The rows are grouped in 3 ways, from coarse to fine. Each group lies inside one group of the grouping before and may be the whole of it. The rows also spread widely along 8 directions, which tell nothing about the answers.
Known rows, each followed by its group in each grouping:
[ -7 -24   0 -44  20 -33   5 -28 -11  -3 -23   6   7 -24  16 -16   4  30
 -11   0] -> dobag bafop Mor
[-12 -20  -6 -37   7 -42   1   0  19  -4 -40 -24 -39 -40  -9 -20  18  20
   7   8] -> tus pizef Subu
[ -7 -26   3 -45 -38   6   5 -33 -22   8  14  16   8 -40 -21 -18 -30   7
  20 -19] -> tus Gabef zofe
[-28 -14  -2 -50  -7 -66  17 -24 -55 -40  33  11  17 -27   5 -12  17 -12
  18 -19] -> tus Gabef vaga
[  0 -31 -22  -3   6 -17   1 -23   8  -5 -10 -31 -12   5   1  20 -20  28
  -4  -9] -> dobag Kob dopub
[-25 -25  -2 -28 -15   0  19  -2  17   3 -16  11 -11  -7  -1  -6 -22 -11
 -13  20] -> tus pizef besuz
[-10 -24 -18 -18  -4 -26   0  -4 -11   4  -3 -26 -13 -20  -6 -13  -9  12
  15 -10] -> dobag bafop kubu
[ 59 -31 -10 -59 -18   3  40 -51  -9 -27   6  16 -34  -5 -24 -29 -66  -8
  38  12] -> tus mena Loz
[ -9 -29  -3 -18   9 -12  20   5   6  12 -22   2  -8  -4  13  -4 -12   9
 -13  15] -> dobag bafop musi
[-31 -17 -14 -17  23 -47 -40 -24 -13   3 -14 -38  -6 -24  -1 -15  23  24
 -18 -14] -> dobag Kob Rozu
[-20 -21  -4 -29  45 -40  25 -15   3 -28 -13  11   4  23  23  12  -2   2
 -42  38] -> dobag fum deko
[-23 -14  -9 -22 -34  -6 -11 -15  -9  -1  17 -16 -12 -16 -36 -25 -24 -25
  10   0] -> tus pizef kuvol
[ 21 -29 -21 -39 -12 -22  27 -37 -12 -36  -1 -13 -31  -3  -9 -10 -27   5
  15   1] -> tus Ner Danu
[-21 -22 -11 -18  27 -43  22  -5   9 -44 -10 -11   0  15   6  20  -3   2
 -21  15] -> dobag fum Fude
[  5 -23  -7 -65   2 -34  11 -60 -14 -72  -7  14   8 -20  -3  22 -15  22
  10 -24] -> tus Gabef sabiv
[ -8 -16  -7 -10  20 -29 -20   7 -10  69 -19 -37 -36 -38  -4 -72  30  26
   2  13] -> dobag dize tozen
[-17 -20 -16  -9   5 -29  -3  -1  -1   6  -8 -27   3 -34  -3   9   7  33
   3 -32] -> dobag dize tozen
[ -7 -14  15 -58  18 -17  -4 -37  18 -39 -32  17  -1 -12  -6   7 -26  10
 -22   5] -> dobag bafop musi
[ -6 -21  -9 -31  19 -31  -8 -34 -11  -9 -12 -15  -5 -17   1 -11  -5  25
  -4  -5] -> dobag bafop Mor
[ 10 -32 -29  -8  10 -24  28   6  24   1 -37 -31 -54  -8   3  -3   0  25
  12  22] -> tus pizef Subu
[ -3 -23 -14 -22  12 -21   3 -28   6 -40 -11 -14  -9  11  -5  22 -27  12
 -10  -1] -> dobag bafop musi
[-20 -12   2 -33  26 -28 -32 -23   9  10 -34 -19 -10 -45 -11 -18  15  37
 -16 -13] -> dobag dize tozen
[-26 -21  -4  -9  -8  -6  -5   7   2  44 -15 -13  12 -51  -1  -9   5  35
  -4 -30] -> dobag dize tozen
[-26 -16 -13 -34  22 -54  -5 -37 -19 -30   5 -11 -12  -8  -5 -13   5 -13
 -13  14] -> tus mena Loz
[  1 -29  -3 -38 -30 -10  23   1  -6  11 -13   1 -11 -45  -2 -17  -5  16
  30 -17] -> tus Gabef sabiv
[-16 -20   2 -34  -8 -29   6  -3   4 -11 -17 -17 -29 -17  -9 -19   2  -6
  11  10] -> tus Gabef sabiv
[ -8 -22  -2 -29 -35 -19  31  10 -22 -13  23   8  13 -25   0   1 -23  -8
  25 -23] -> dobag bafop musi
[-22 -10  -1 -19   3 -24 -23  -9  13  -3 -11 -31 -14 -28 -23  -6  -6   7
  -6 -16] -> dobag dize tozen
[-12 -26  -1 -34 -22  -9  11 -13  -2  -7  -9  -5  -9 -20  -9  -1 -16   2
  10  -3] -> tus Gabef sabiv
[-28 -23 -14   1 -16  -9  11  18  28   0 -12 -33 -44  10 -16  -4 -21 -26
  -5  33] -> tus pizef Subu

New rows, each followed by its group in each grouping:
[ -9 -26 -10 -33 -15 -21  18 -16   1 -20 -13 -10 -21 -12  -4  -2 -11   1
  -4   2] -> tus Ner Danu
[ -5 -27  -9 -55  10 -57  26 -24 -11 -37 -22   6 -11 -35  16  -2  21  24
   2 -12] -> tus Ner Danu
[ 32 -33  -5 -72  14 -40  73 -13   8 -44 -36  38 -21 -31  28  -4  -1  31
  19  13] -> tus pizef Subu
[-11 -19  12 -27 -26  32  -8 -18  12  18  -7   7  12 -24 -32 -15 -50   3
  -5   0] -> dobag fum Fude
[-10 -29 -22   0  30  -9   5 -20   3   6 -19 -16  -2  11   5   9 -14  33
 -24  15] -> dobag fum Fude
[ 27 -32 -13 -25   8   6  39 -25  -9  15  -6  15   4 -10  17  -9 -28  36
   0   2] -> dobag dize tozen
[-44 -21  10 -32 -13 -23  -2  10  26  12 -37  -9 -10 -41  -8   0   9   7
 -12  -3] -> tus Gabef zofe
[-24 -10 -19 -21  19 -42 -17 -45 -13 -40   8 -22 -23  10 -15  -7  -5  -9
 -14  23] -> tus pizef Subu
[ 10 -23  -2 -17 -15  24   1 -16   0  43  -5  -5  -9 -23 -15 -33 -38  18
   3   1] -> dobag dize tozen
[-35 -23  13 -44   3 -34  22   0   2  -7 -22  18   4 -31  12   2  10  -1
 -10   3] -> tus Gabef vaga
[-50 -18  -4 -13  -7 -19   4   7  -7  23  -3  -2  -7 -17   3 -21   4 -15
 -20  27] -> tus pizef Subu
[-17 -27  -1 -41  -9 -19  25 -14   9 -23 -18   5 -10  -8   3   4 -13  -3
 -14   9] -> tus Ner Danu
[ 18 -27   6 -48   5 -14  42  -1  21 -16 -23  15 -13 -15   7  -6 -22   9
   6   6] -> dobag dize tozen
[-19 -32 -21 -19  -7  -5  26 -37 -17 -17   3  13  20   4  17  26 -22  15
 -24  -1] -> tus Ner Danu
[  6 -30 -18 -27  35 -19 -10 -24  10  23 -54 -16 -18 -36   9 -10   7  65
  -7  -3] -> dobag bafop kubu
[ 21 -32 -19 -22 -25   1  60 -13 -23 -23  36  18  21  -2  10  19 -48   9
  24 -24] -> dobag dize tozen
[-54 -21  -1  -1  24 -45  -7  29  23   2 -22 -37 -20  11  12  -2  19 -18
 -38  26] -> dobag Kob Rozu
[ -1 -26   3 -31  13   8   4 -24  11  10 -31  16  -2  -7   7  -3 -27  24
 -24  18] -> dobag bafop musi
[-18 -11   6 -35  -8  -9 -41 -24  38  -7 -39 -34 -47 -36 -49 -22 -14   2
  -1   5] -> tus pizef Subu
[ 14 -27 -15  -7  25 -18  10  -1  -7  48 -22 -26 -34 -17   9 -47   7  36
   4  17] -> dobag dize tozen
[-38 -19   9 -24  13 -27  17  14   7   9 -12   6  10 -14  14  -5   7   0
 -27  10] -> dobag dize tozen
[ 13 -27  -1 -38   8   9   3 -49   4 -16  -9  10   3   8  -2  -3 -46  16
 -20  10] -> dobag Kob Rozu
[-24 -17  -1 -17  13 -20  -8 -15 -34  31  13  -4   8  -9  -2 -45   0   2
 -16  24] -> dobag fum Fude
[-32 -19  -2 -30  14 -39   5 -16  13 -40 -21 -13 -20  11   0  12   0  -9
 -20  21] -> tus Gabef sabiv
[-27 -24  -7 -14   3 -28  10   1 -17   5  13  -9   6   4  13 -17  -3 -12
 -14  11] -> dobag Kob Rozu
[-33 -18   6 -48   2 -32  -6 -23   7 -22 -27  -3 -12 -21  -4  -5   6   0
 -25   7] -> tus Ner Danu
[ -9 -25  -4 -30 -26 -12  31 -11  -8 -13   7   0 -18  -3  -5 -13 -27 -21
   2  13] -> tus Ner Danu
[  9 -29 -19 -41  37 -45  19 -48 -38 -24   0  15  18  -6  34  -9   8  41
 -13  -4] -> dobag Kob Rozu
[-20 -25 -37  -6  40 -53 -17 -31  -4 -11 -24 -41 -30  -3  -1   2  18  18
 -18  15] -> tus mena Loz
[-23 -15  -6 -19  26 -37   7   0  12 -16 -13 -18 -11  -1   6   3   2   5
 -17   7] -> dobag dize tozen
[ 14 -27 -24  -5  11 -21  23   3   0  22 -10 -27 -23 -16   6 -17  -4  31
  14  -2] -> dobag dize tozen
[-14 -21   4 -13  -1   4  -1   2  34   8 -25 -19 -17  -5 -12   2 -27   1
 -18   8] -> dobag dize tozen
[ -6 -17  14 -52  22 -14 -11 -33   5   1 -34  11   4 -38 -12 -25   0  32
 -15   3] -> dobag fum Fude
[  8 -43 -17 -15 -10   8  30  -2  15  34 -35   5 -13 -32   4   2 -19  29
   1   3] -> tus mena Loz
[-17 -12  25 -48  16  19  -7 -56  15 -16 -12  36  21  10  -9  -1 -48  -4
 -50  25] -> dobag dize tozen
[-23 -22  12 -44 -25 -14  17   4  12  -8 -17  -6 -28 -18 -15 -21 -14 -26
  -4  16] -> tus Ner Danu
[ -7 -30  -6 -38  -8 -22  24  -5   5   1 -31  -1 -18 -32   7  -8   4  15
  -3   3] -> tus Ner Danu
[-19 -10  -4 -17 -10 -26  -3  -3  -4 -15  17 -25  -8 -10 -22  -5 -18 -14
   6 -16] -> dobag dize tozen
[-13 -22 -10 -30   0 -24  -1 -16 -15 -14   5  -9  -1 -14  -5  -9 -14   2
   5  -7] -> dobag bafop kubu
[-14 -27 -19 -15  11 -17  -1 -45 -22   6  -1  -8  -7   5   4  -9  -9  18
 -17  17] -> tus Gabef zofe
[-25 -10  -3  -7  10   0 -33 -28  -3  12   4 -29 -14  15 -32 -27 -29 -12
 -26  28] -> dobag fum Fude
[ -2 -25  -9 -28   5 -26  17 -19 -11 -12  -3  -9  -3  -8   9  -7 -13  13
   4  -3] -> dobag bafop Mor
[-12 -28 -14 -18 -17  -9  10   1 -10   4   6 -10   4 -17  -4  -1 -22   6
  12 -14] -> dobag bafop kubu
[-13 -16   9 -41  10 -22   4 -23  -3  -8  -8  10   9 -14  -6  -9 -14   2
 -17  13] -> dobag fum deko
[-10 -15   5 -42  20 -22  -7 -32   5 -17 -19   2   4 -26  -8  -3  -8  22
 -14  -9] -> dobag dize tozen
[-20 -22   0 -41 -10 -60  25  15 -25  -8   5 -11 -22 -25   6 -39  26 -18
  25   9] -> tus Gabef sabiv
[-17 -22  16 -34  -4 -17   5  14  20  26 -32 -10 -23 -25  -1 -32  -3   2
  -4  16] -> dobag bafop Mor
[ 30 -34 -27 -30 -20  -6  40 -41 -10 -50  22  -8 -24  25 -11  15 -58  -6
  27   4] -> tus Gabef zofe
[-28 -16  -6 -15  24 -54 -15  17  10  14 -28 -42 -29 -22  -4 -23  29  11
 -11  13] -> dobag fum deko
[  1 -16  -7 -26  13 -33  -2  -4  16 -13 -22 -32 -32 -13 -16  -8  -9  12
   4   8] -> dobag fum deko
[ -2 -15  -2 -32   0 -35  13  -9 -28   3  22  -6  -6 -19  -3 -39  -5  -5
  16  -1] -> dobag dize tozen
[  9 -27  -5 -32  12 -12  12 -13  11   6 -31  -5 -10 -21  -1  -5 -12  30
  -6   7] -> dobag fum deko
[-19 -23 -13  -7  -4 -13  -2  -4  -4   2  -4 -19  -3  -8  -5   6 -20   7
  -3  -4] -> dobag bafop musi
[-21 -25  11 -39 -61   3  38  13 -11  12  15  15   3 -30  -9 -21 -28 -28
  16  -6] -> tus Ner Danu
[-39 -25 -14  -2 -24  15 -17  -3  23  27 -29 -14  -1 -38 -18  15 -14  24
 -14 -12] -> tus pizef Subu
[  0 -23  10 -42   6 -13  10 -24  -6  11  -6  15  -4  -5   8 -32 -19   4
 -15  24] -> dobag Kob dopub
[ 25 -24 -12 -54  51 -71  22 -32 -10 -47 -26  -6 -33  -8  20 -18  18  29
   6  14] -> dobag bafop musi
[  6 -26 -25 -17  23 -34  21 -34  -2 -52   3 -21 -20  41   5  14 -32  -5
  -3  20] -> dobag bafop Mor
[ -4 -26 -12 -33  -8 -25   1 -15  48 -54 -42 -40 -41 -13 -27  39 -26  14
   9 -16] -> tus Gabef zofe
[-46 -14  -1 -27 -14 -26  -3   2  25 -29 -16 -16 -11 -18 -19  17  -7 -18
 -12   1] -> tus pizef Subu
[  1 -33 -30  11 -24  11  16   2   6  -3   2 -31   7 -14 -17  33 -37  29
  18 -35] -> dobag fum Fude
[  6 -32 -16 -15   8  -2  23  -4   0  22 -21  -3 -14  -3  16 -12 -20  24
  -2  15] -> dobag bafop kubu
[  8 -20 -12 -24  13 -11   1 -34   0 -22  -1 -12  -8   1  -9   0 -28  15
  -3  -3] -> dobag dize tozen
[-63 -17  -1 -18  24 -58 -17   4  -4  18 -32 -23 -17 -26  13 -25  51   5
 -41  19] -> tus Ner Danu
[ 17 -29  -2 -40  31 -17  24 -15  31 -10 -50   2 -12 -26  12  11  -7  50
 -12  -4] -> dobag dize tozen
[ -8 -34 -21 -16  -8 -11  20 -15   1  -6  -5  -3  -5  -7  -2  10 -27   1
  -2   4] -> tus mena Loz
[-59 -20   0 -16 -41 -12 -12  10   6   3   4 -13  20 -47 -27  21 -10 -19
  -2 -34] -> tus mena Loz
[  9 -24 -10 -28   4 -10  24 -12   3  -5  -8  -1  -4 -12   2   1 -22  20
   4  -7] -> dobag dize tozen
[-14 -21  -6 -32   5 -19 -19 -30  19 -16 -25 -17 -23 -16 -26  -1 -17  -2
 -12   8] -> tus mena Loz
[ 18 -30  -5 -52   2  -6  16 -48 -10   3 -28  17 -12 -34   6 -23 -11  41
  -5   0] -> tus Ner Danu
[ -9 -23 -10 -56   2 -57   5 -25  -3 -50 -23 -12 -11 -50  -6  11  17  30
  15 -30] -> tus Gabef zofe
[-10 -23 -18 -15  23 -16  -5 -31  -2   3 -15  -5  16 -25   7  13  -2  50
 -16 -21] -> dobag dize tozen
[-30 -24  -5 -31  22 -38  -3 -25   3 -13 -26   0  24 -30  16  30  19  44
 -27 -26] -> dobag Kob dopub
[-15 -25 -20 -27 -15 -28  -4 -28  -8 -29  -1 -21  -1 -28 -14  23 -11  21
  11 -35] -> tus Gabef zofe
[ 24 -24  -2 -44   7  -4  30 -42 -10 -28   9  21   6   0   1  -5 -40  14
   1  -2] -> dobag dize tozen
[ -5 -14   9 -45 -18  -3 -22 -42  -3  -2  -9  -8 -21 -29 -32 -23 -30  -2
   6  -1] -> tus Gabef vaga
[-18 -30  -4 -14   4 -17  23  14   8  17 -14 -12 -12   4  13 -15 -12  -5
 -12  22] -> dobag bafop Mor
[-29 -15   3 -33   2 -16  -8 -20  15  -7 -26  -2 -15 -24 -15  -6  -5   5
 -17  12] -> tus pizef Subu
[-24 -19  13 -34  -7 -18  -9   5  25   7 -35 -19 -41 -16 -19 -30  -3 -15
  -7  29] -> tus Gabef sabiv
[ -7 -31 -16  -9  14 -12   8  -2  11  15 -32 -17   4 -28   0   9  -2  44
  -6 -11] -> dobag fum Fude
[-14 -19 -13 -11  19 -23  -5 -18 -14  17  -4 -11   6 -18   8 -12   3  29
 -13  -6] -> dobag dize tozen
[-42 -17  13 -38 -41 -10 -11  -2 -13  28  -5   0   2 -56 -17 -31   2 -10
  -4 -16] -> tus Ner Danu
[-42 -19  -2  -6  34 -37  -5  17  14  30 -34 -20 -11 -18  14 -14  30  20
 -34  15] -> dobag dize tozen
[ 19 -27 -13 -35 -10  10  19 -44 -11 -36  12   8   5  12 -11  12 -63   4
   9  -4] -> dobag bafop kubu
[-14 -19  -5 -44   7 -44  16  -8   2 -10 -24  -1 -22 -38   2 -22  19  14
   3  10] -> tus pizef Subu
[ -6 -17  19 -51 -10 -24 -15  -3  17  19 -30 -13 -23 -55 -19 -37   3  17
   8 -12] -> dobag Kob dopub
[  7 -31  -5 -37 -36   9  34 -30 -15 -11  11  12  -5  -6  -5 -10 -43  -6
   6   3] -> tus Ner Danu
[ 20 -19   7 -75   6  -6 -11 -61  29 -32 -55  11 -27 -44 -25 -12 -24  37
  -4  -4] -> tus pizef besuz
[-68  -7  13 -40 -20 -28 -10 -13  -6 -30  14  15  17 -15 -14  -2  -7 -40
 -25   3] -> tus pizef besuz
[ 13 -27  -8 -30   6  -4  28 -19   2  -3  -7   7   1 -13   7  -3 -25  25
  -1  -6] -> dobag dize tozen
[-12 -19  15 -62 -12 -29   8 -27  12 -42 -11   6 -15 -19 -18   0 -20 -10
   2   4] -> tus Gabef zofe
[ -2 -25 -16 -17  17 -18  37 -34 -27 -43  32  13  14  48   7   9 -41 -15
 -18  29] -> dobag fum Fude
[-16 -12  11 -39  25 -19 -16 -36   9 -25 -21   1 -11  10  -9 -10 -24  -5
 -32  27] -> dobag bafop musi
[-21 -21   7 -39 -24 -11   4 -20  -8  -6  -3   7   1 -30 -14  -5 -21  -5
   5  -9] -> tus Gabef vaga
[ -3 -27 -12 -37  17 -32   4 -38   5 -34 -31  -9 -15 -14   3   9   3  30
  -3   1] -> tus Gabef sabiv
[  0 -26   0 -23   1 -10  26  12  11  21 -26  -3  -4 -29  -1 -14  -5  25
   4   4] -> dobag fum Fude
[-21 -19  -3 -18   6 -19  -3  -1  -7  24  -8 -11   3 -23  -2 -15   0  12
 -11   7] -> dobag fum deko
[ -6 -24 -15 -22 -20 -18   8 -10  -6  -8  -3 -21 -22 -14 -12  -9 -13   1
  19  -3] -> tus Gabef sabiv
[ -7 -18   1 -31  19 -30   4  -6   2  10 -20 -11  -9 -29   4 -20   8  20
  -6  -1] -> dobag dize tozen
[ 13 -25   2 -57   1 -22  27 -14   4 -30 -11   8 -16  -9  -3 -15 -28  -1
  13  10] -> dobag bafop kubu
[-41 -11   0  -9  26 -20 -41  -5  12  42 -34 -28  -9 -34  -6 -25  20  29
 -34   2] -> dobag dize tozen
[-44 -10  -9   4  18 -22 -39  -8  -9  32  -4 -36  -2 -19 -10 -20  13   9
 -31   1] -> dobag dize tozen
[ 24 -23 -23 -34  57 -41   7 -53  -1 -35 -26 -11 -18  -2  11   5   0  52
 -11   1] -> dobag dize tozen
[ -7 -27  -1 -10 -11   8  26  18  27  11 -12 -15 -16   7  -8   4 -40 -11
  -6  23] -> dobag fum deko
[ -1 -22   0 -40 -14  -1  -2 -36   2  -3 -16   0 -11 -19 -17 -12 -25   9
   2   3] -> tus Gabef sabiv
[ -3 -22   0 -42  35 -50   5  -8   3  -9 -37  -9  -9 -35   3 -19  24  38
  -2   1] -> dobag fum Fude
[ -1 -25 -22 -13  43 -31  -1 -43   4 -18 -32 -25 -40  24   6   5  -5  20
 -24  36] -> tus Gabef vaga
[  6 -30 -15 -25   8 -22  23   2  17 -14 -21 -20 -33   1   1  -3 -24   7
  10  13] -> dobag bafop kubu
[-42 -27 -20   3 -21  -8  12   3   4  -2  10 -16   1   2 -10  27 -29 -23
 -11   0] -> tus mena Loz
[ 11 -29 -14 -19  18  -7   4 -30  -5  18 -21 -10 -15  -3  11 -20 -18  32
 -10  12] -> dobag bafop Mor
